The rows of a group lie close to one hidden flat surface of 6 dimensions, which may be shifted away from zero. Surfaces can cross.
In the rows, 128 means zero.
Some rows, each with its group after it:
[162  93 150 117  89 136 125 129 112 144 119]  (6)
[125  89 189 152 126 125 155 157 138 153 183]  (0)
[157 100 141 108 158 132 122 116 134 134 149]  (4)
[134 151 128 134 144 162 152 142 135  94 151]  (2)
[ 89  98 153 197 138 126 119 136 125 125 153]  (3)
[137 164  72  49 202 176 154 118 146 112 101]  (0)
[157 129 118 171 106 105 149 121 152 125  98]  (5)
[ 99 111 148 181 147 122 125 165 138 140 151]  (6)
[142 164 112 132 123 133 123 147 139 113 166]  (4)
[ 89  99 170 142 158 142 118  94 127  94 104]  (4)
[193 119 133 142  72  91 131 147 108 142  83]  (5)
[129 107 178 109 160 134 155  84 107 126 168]  (3)
[182  62 154 101  97 160 106 106 113 129  99]  (6)
[140 127 145 146 109  26  82 154 138 159  87]  (1)
[125 116 139 129 101 129 122 140 157 135 138]  (1)
[136 164 104 146  87 120 132 124 138 115 156]  (1)
[147 138 134 120 132 140 157 132 109 129 155]  (4)
[138 149 124 118 118  94 125 148 134 142 131]  (3)
[116 151 164 153 161 102 146 160 143  92  96]  (3)
[ 86 165 142 118 164 124 136 121  51 122 184]  (0)
[ 90 109 117 118 110 102  86 130  74 186 126]  (0)
[126  55 188 102 188 190 138  96 104  99  98]  (1)
[126 146 142  93 169 176 169 148 128 103 146]  (3)
[145 121 116 198 115 119 147 100 147 105  97]  (5)
[ 92 144 121 192 161 135 129 125 148  97 145]  (2)
[153 147 124 116 158 138 146 116  92 103 126]  (5)
[110 122 146 112 160 132 154 154 135 163 174]  (2)
[139 163  99  74 169 119 143 139 139 135 115]  (0)
[107 135 144 143 138 134 135 115 116 106 128]  (4)
[152 143 129 123 102 148 152 110 111 104 140]  (1)
[180 128 101 158 133 140 139 124 197  84  66]  (0)
[135 103 158 163 112  92 146 118  95 149 108]  (4)
[101  86 118 146 151 115 115 127 182 174 119]  (0)
[129  96 162  86 212 181 143 105  91  99 121]  (1)
[127 109 138 163 106 102 115  82 129 119 121]  (3)
[119  83 121 180  86 114  96 105 128 152 120]  (2)
[ 93 103 101 104  75 129  76 156 154 181 100]  (5)
[116 135 109 145  84 209 153 110 158  98 189]  (1)
[122 116 141 163  97 145 144  78 126  90 110]  (1)
[121 146 132 179  52  81 148 149 115 158 137]  (6)
[164 119 149  84 136 134 130 146 132 134 153]  (4)
[108 161 147 156 159 103 138 164 146  99 101]  (3)
[110 153 140 172  93 144 192 130  69 117 136]  (4)
[150 126 121 145  94  54  95 146 134 163 102]  (6)
[136  90 167 118 138 127 120 120 130 125 120]  (4)
[132 125  64 176 140 125  99  90 161 118 107]  (6)
[126 143 113  79 164 183 146 119  92 109 137]  (0)
[104 193  54 143 118  93  94 173 154 149 135]  (3)
[156 117 132  74 168 160 142 143 130 135 144]  (6)
[149 119 135 139  82  76 105 138 123 153 101]  (6)
[152 138 135 107 157 130 149 137 107 124 161]  (5)
[119 155  97 130 156 121 170 124 190 137 137]  (5)
[166 119 114 146  90 113 119 121 111 121  72]  (5)
[147 109 127 167  97 134 129 137 130 134 134]  (2)
[109 151 156 155 157  90 133 157 137 113 116]  (3)
[129 131 122 120 124 136 119 146 150 136 164]  (1)
[ 84 162 124  89 150  95  94 129 129 129 123]  (2)
[154 128 160  48 158  69  87 118  98 131  87]  (6)
[100 131 156 125 150 123 132 160 138 137 160]  (2)
[125  53 145 161  95 172 130 112 127 155 148]  (2)
[174 136  90 100 142 164 140 126 158  98  78]  (0)
[112 105 141 189 101 123 107 136 136 125 128]  (2)
[134  93 150 129  99 125 120 168 149 174 162]  (5)

New rows. What belongs after each?
[127  95 118 182  72 103 114 141 178 164 107]  (5)
[163 155 137 113 102 139 170  96  92  97 129]  (1)
[ 74 129 146 134 163 140 110 127 135 113 147]  (2)
[119 145 136  94 164 146 155 127 118 127 165]  (3)
[212 109 169  51 112  76 152 172 110 200 135]  (4)
[ 94 119 135 110 153 132 124 127 131 151 157]  (2)
[195 118 140  75  62 129 144 128 131 139 113]  (3)
[173  90 117 150 142 156 155 106 108 145 171]  (4)
[163 152 108 125 139  52  92 146 151 155 146]  (4)
[127 133 137 132 125  84 108 137 141 137 115]  (1)
[109 141 122 175 130 169 138 109 120  87 156]  (4)
[127 128 197 194 132  79 156 159 141 128 184]  (0)
[139 124 134 115 160  76  94 156 137 149 110]  (6)
[135 124 115 101 193 189 130  99 147  93 182]  (4)
[ 74 130 150 146 162 159 135  96 122  76 117]  (4)
[101 119 155 175 104 137 151 151 117 139 159]  (6)
[127 129 107 132 101 185 134 162 140 120 136]  (3)
[ 94 155  99 126 169 140 130 129 129 129 167]  (3)
[179 113 164 176 145 134 166 118 103 100 162]  (5)
[ 82 143 147 181 121  65 111 115 121 114  89]  (4)
[113 134 154 138 133 116 159  60 115  82  67]  (1)
[121  68 161 145  92 177 124 127 164 125 135]  (1)
[155 126 125  82 104 114 102 153  93 151 110]  (5)
[146  99 181 126  87 121 143 184 111 164 150]  (6)
[137 129  85 160 155 126 121 144 165 142 134]  (6)
[118 135 135 152 112  87 117 106 140 116  97]  (1)
[152 175 150 110 130  64 140 175 147 114  79]  (3)
[153 103 153 125  97 141  82 151 164 114 146]  (4)
[161 151 116 142  59 106 114 228 159 139  83]  (3)
[157 102 188  79 115 103 147 153 107 155 114]  (4)
[100 110 188 137 106 122 105 131 133 100  93]  (4)
[158 131  96  89 143 175 153 111 138 121 135]  (6)
[162 128 143  62 119 134 142 124 108 136 128]  (6)
[117 152 106 122 166 110 125 124 138 129 130]  (6)
[176 139  73  57 145 173 136  61 127 105 110]  (6)
[168 129 122 142  99 118 121 150 133 139 161]  (4)
[127 119  90 130 126 138 119  82 122 139 125]  (2)
[158 151 134 148 150  85 159 133 141 128 144]  (5)
[ 69 163 144 145 185 109 146 155 122 130 164]  (6)
[164 116 118  78 152 138 190 145 127 198 190]  (2)
[ 96 141 159 122 167 135 151 139 108 123 155]  (6)
[135  98 177 134 141 150 169 150 140 136 178]  (0)
[154 115  85 187 167  63  94  91 140 156 146]  (4)
[151 160 122 156 168 100 171 114 136 106 141]  (5)
[125 140 152 116 120 141 145 137 114 113 140]  (4)
[139 124 152 162  76  78 131  93 116 114  71]  (1)
[125 161 122 165 112 128 128 205 162  94  74]  (3)
[128 139 113  93 156 150 149 126 122 140 156]  (2)
[ 75 147  84 179 152 155 114 130 141 114 151]  (3)
[ 87 143 128 205 111 131 141 108 106  94 125]  (4)
[ 94 141 196 166 188 112 156 244 134 116 134]  (3)
[137 147 112 128 142 119 154 124 152 129 126]  (5)
[149  67 104 197  85 169 131  83 125 135 132]  (2)
[177 148 135  30 127  87 151  84 112 159 158]  (3)
[ 97 104 141 168 184 145 118 156 145 129 153]  (6)
[202  95 205 144 102 188 196 165 136  92 173]  (0)
[ 79 105 169 162 189 140 122 158 127 125 155]  (6)
[177  94  89 189  96 148 165 107 133 156 151]  (2)
[115 180  98 158 178  44  89 115 113 115 112]  (1)
[139 132 141 175  79 131 164 135  90 132 139]  (4)
[129 111 100 142 131 139 134 100 127 150 143]  (2)
[133 174 143 147 123  71 126 220 153 129  92]  (3)
[ 70 133 165 118 137 116  84 148 132 110 126]  (2)
[141 115 152 145  53  82 109 113  98 141  98]  (6)
[117 159 115 169 119 123 124 182 155  99  86]  (3)
[ 70 191  93 139  69  80 127 131 233 139 142]  (1)
[157 110 136 133 118 190 138 125 102 108 170]  (1)
[109 112 157 134 153 122 118 109 128 111 113]  (4)
[197  95  96 100 127 115  83 114 151 140  83]  (6)
[124 130 114 112 119 112  98 140 111 146 116]  (5)
[115 138 143 162 108 131 134 128 114 104 133]  (4)
[141 152 133  85 149 105  96 150 159 116 145]  (4)
[113  94  99 221 104 132  96  92 144 115 106]  (6)
[190 154  69  49 146 134 134 103 144 134 111]  (6)
[113 102 135  99 160 216 142 121 113 117 171]  (5)
